There are 5 ways to turn a row about zero (a turn may also mirror it). The second row of each pair is the first, turned, with some noise. The first 45 pairs use one turn. New pairs use 3 turns, one after the other, and a turn may come again.
In the rows, zero is written as 128.
Some pairs, each with its turns in order after it:
[109 103 131 114  99 121 166 140]
[138 124 107  86 101 138 124 137]  z4

[140 108 209 102 128 118 132  71]
[ 66 131 124 114 201  94 110 146]  z407

[132 137 140 145 124 149 103 113]
[129 104 100 125 135 110 137 136]  z65

[ 97 209  91 133 158 147 128 144]
[164 188 104 124 182 110  89 117]  z265

[129 150 147 155 138 151 138 115]
[150 145 147 141 123 115 159 113]  z4

[169 110 134 128 119 167 113 103]
[140 115 156 128  99 128 152  84]  z265

[121 182 112 140 189 132  98  62]
[132  34 156 112 147  93 163 115]  z65

[120 101 176 172 136 135 118 134]
[116 126 110 135 121  64 126 155]  z407

[176 129  97 126 127 146 137  98]
[144 128 152 133 177 139 158 133]  z441

[118 121 135 170  71 123 130  97]
[176 148 162 157  91 134 137 107]  z441

[144 140 124 131  74 167 134 122]
[135 147 182 148 117 138 142 153]  z441

[121  78 144 132 169 125 133  81]
[127 120  94 160 156  94 147  72]  z441

[108 109 150 119 164 102 124 136]
[ 88 131 141 147 152 153 135 109]  z65

[160 116 106 128 111 131 108 131]
[163 143 117 137 118 112 138 109]  z65

[165  52 129  78 107 146 136 127]
[118  55  83 127  98 119 122 179]  z4

[105 209 103 146 123 119 137 164]
[114 208 158 131 114 165 114 105]  z4

[135  89  98 136 171 117 143  91]
[147  76 107 108 151 134 165 147]  z407

[143 209 135 147 115 133 135 131]
[ 98 173 102 105  90 156 108 118]  z407

[108 138 149 140 107 150 124 136]
[122 146 141 140  94 121 139 135]  z441

[ 64  90 177 127 134 110 147 103]
[ 88 134  84 130  98 185 136 165]  z265

[137 135 134 146 160 188 126 151]
[119 123  98 132  92 102 153  83]  z407

[112 160 128  57 159 127  71 112]
[122 144  98 188 178 178 131  97]  z407

[123 142 111 112 132 113 124  91]
[123 116 115 123 145 167 115 138]  z407

[132 126 109  80 114 134 155 121]
[127 114 158 137 162 110 101 150]  z441

[156 158 145 108 134 146 126 169]
[107 169 135 136 121 125 152  88]  z407

[117 121 122 136 148 145 128 132]
[139 136 115 139 132 114 124 121]  z4

[117 158 126  93 112  76 136  81]
[106 101 152 115  66 148 162 121]  z65

[164  99  65 118 163 133 209 130]
[149 174 168 154  60  72 104 162]  z265

[131 106 106  47 137  65 106 152]
[134  97  75 130 167 149  47 162]  z441

[ 78  97 126 154 107 130  54 124]
[130  63  87 142 149 172 105 109]  z265

[201 129  73 119 149 125 154 140]
[106 120 103 180 126 193 148 168]  z4

[167 161 130 118 110 122 120 164]
[115 124 165 157  98 166 104 136]  z4

[152  96  89  94 160 107 107  73]
[158 105 156 143 130 151 194  90]  z65

[116 171 209 112 108 159 118 180]
[ 98 152 117 128  64  95 140 201]  z441

[133 106 101 161 144 121 146 128]
[126 119 112 144  97 102 111 133]  z265

[110 154 118 169 125 146 123 104]
[152 137  84 127 126 127 126 104]  z265

[161  91 122 132 135 120 127 118]
[146 108 120 148 156 143 144 121]  z441

[120 119 157 114 111 109 128 112]
[107 123 112 133 107 156 146 136]  z65

[208 122 107 166 103 114 125 130]
[135  85 147 120 114  48 153 104]  z265

[127 143 110 197 159  85 164 115]
[151 129  90  69 102 129 147 178]  z407

[149 117  87 151 137  68  79 132]
[129 142 148 177 113  77 168  88]  z65

[131 137 141  98 144 129 156 148]
[148 142 132 128 119 135 118 170]  z4

[134 167 116 114 126 140 127  85]
[174 148 126  92 128 136 134 114]  z265

[141 153 120 105 132 151 137 127]
[148 112 128  98 123 133 121 110]  z65

[ 49 133 125 150  89 199 161 138]
[145 189  91  98  66  71 148  93]  z4

New pairs. What belongs after each?
[125  91 145 130 115  67 117  64]
[174 135  97 169 130 141  81 176]  z65 z407 z441

[130  67 132 138 136 122 132 149]
[113 129 110 153 152 143 125 180]  z407 z265 z265

[ 91 200 108 152 131 110  63  99]
[165 119 124 141 196  63 174 114]  z265 z65 z441

[134 135 140 123 155  94 133 183]
[121 123 105 155  94 144 175 133]  z441 z265 z441

[124  71 139 129 141 134 123 138]
[172 149 143 154 120 148 152 121]  z407 z441 z65

[127  93 127 148 101 166 167 138]
[115 150  88 101  86 100 133 128]  z4 z4 z4

[130 201 139 145 116 117  80 110]
[ 82  94 135 170 104 148 100  94]  z4 z65 z441

[209 171 117 151 172 137 123 131]
[115 163 137 160  81 191  84 105]  z441 z4 z4

[107 118 103 188 124 110 110 147]
[128 125 106 137 121 123 151 196]  z441 z4 z265

[117 131 149  53 124 118 131 124]
[113 108 160 106 159 147  96  90]  z407 z407 z441

[148 119 106 117  75 147 133 145]
[130 102 146 151 152 137 174 141]  z265 z4 z441

[138 131 119 115 143 151 153 108]
[109 122 105 139 153 121 139 103]  z407 z407 z441

[120  53  98 155 122  84 129 110]
[111  65 140 104 152  87 174 130]  z4 z407 z407

[130 147 106 140 140 126 157 114]
[141 124  93 123 149 122 142 124]  z441 z407 z407

[ 85 147  98 123 107  73 137 146]
[146 157 110 137 131 101 113 190]  z65 z4 z441

[118 159 148 154 137 109 144 167]
[121 127 138 158 108 149  77 142]  z441 z4 z441

[176 145 176 134 115 101 121 130]
[167 125 140  80 151 104 119  99]  z407 z407 z265

[145 151 141  73 128 146  47 135]
[ 78 169 196 155 103 138 145 104]  z65 z265 z407

[119 156 146 108 131 128 116 115]
[130 134 104 128 143 147 106 108]  z407 z441 z407

[198 128 115 157 145 178 172 107]
[106 123 119 174 133 178 120  43]  z441 z65 z265

[136 113 109 150 156 136 150 145]
[100 131 113 119 127  99 155 149]  z65 z4 z407

[ 98 135  86 138 175 133 100  83]
[163 110 145 111 197 128  91 124]  z4 z265 z265

[144 137  99 156 142 122  99 130]
[149 114 129  94 143 117 140 109]  z4 z4 z441

[ 89 176  96  89 147 157 111 146]
[ 75 167 127 124 152 122 110  75]  z65 z4 z65

[105 113 155 132 145 186 119 131]
[178 111 160 147 125 157 112 146]  z65 z407 z65

[146 138  73 134 137 143 183 179]
[162 109 140 110 214 146 132 132]  z441 z407 z4

[102 136 125 118 161  96 162  84]
[ 97 135 144 134 186 148 127 120]  z441 z4 z65

[157 194 132 157 121 147 209 128]
[125 196  70 124 135 147  95  70]  z441 z4 z65

[102 129 123 129 139 121 130 209]
[123 147 155  93 115 114 134 197]  z407 z265 z265

[103 118 120 119 192 200 209  78]
[ 86  68  74 118 128 131 153 229]  z65 z265 z65

[125 160  99 209  60 118 176  47]
[131 142 185 238 142 200 141  90]  z441 z65 z441

[160 126  57 147  79 127 137 133]
[ 92  82 116 131 111  72 167 143]  z441 z4 z265

[125 126 130 133 170  47 155 136]
[ 95 200  94 135 129 155  91 142]  z265 z4 z441

[148 125 143 152  84 117 145 136]
[100  92 126 129 122  88 117 120]  z407 z407 z65

[120 164 104 134 117  75 142  94]
[147 156  97 176  88 101 112 130]  z65 z441 z65

[112 124  62 159  94 120 198 107]
[196 173 112  79 169 116 154 160]  z65 z265 z4

[128 127 152  94 120 114 121 136]
[116 143 161 138 139 129 134 141]  z65 z65 z265

[129 120  93 139 138  88 136  83]
[125 126 174  90 117 116 138 159]  z65 z441 z407

[166 127 102 147 132 114 126 127]
[133  95 103 147 119 106 139 129]  z65 z65 z265

[ 92 126 125 124 149 153 115 151]
[139 129 110 148 134  94 141 104]  z441 z407 z65

[113 150 187  47 145  59 144 127]
[107  90 108 216 145 143 158 202]  z65 z407 z407

[151 139  76 140 150 125 153 159]
[ 92 126 138  87  98 119  99 110]  z65 z407 z441

[155 143 148 130  79 126 141 144]
[102 162 136 128 117 130 159 162]  z65 z441 z441

[127 110 124 131 182 144 130 113]
[125 120 129 111 112 129 180 143]  z65 z4 z407

[105 122 147 139 134  95 131 133]
[145 132 151 123 142  98 123 129]  z65 z265 z65

[130  47  56  94  92 181 132 114]
[203 150  94  62 119  64 122 165]  z65 z265 z441

[117 118 138  47 125 194 105 118]
[147 140 137 114  38 168 123 102]  z65 z407 z265

[161 132 117 125  88 129 132 105]
[121 123 159 165 103 121 118 120]  z65 z4 z441

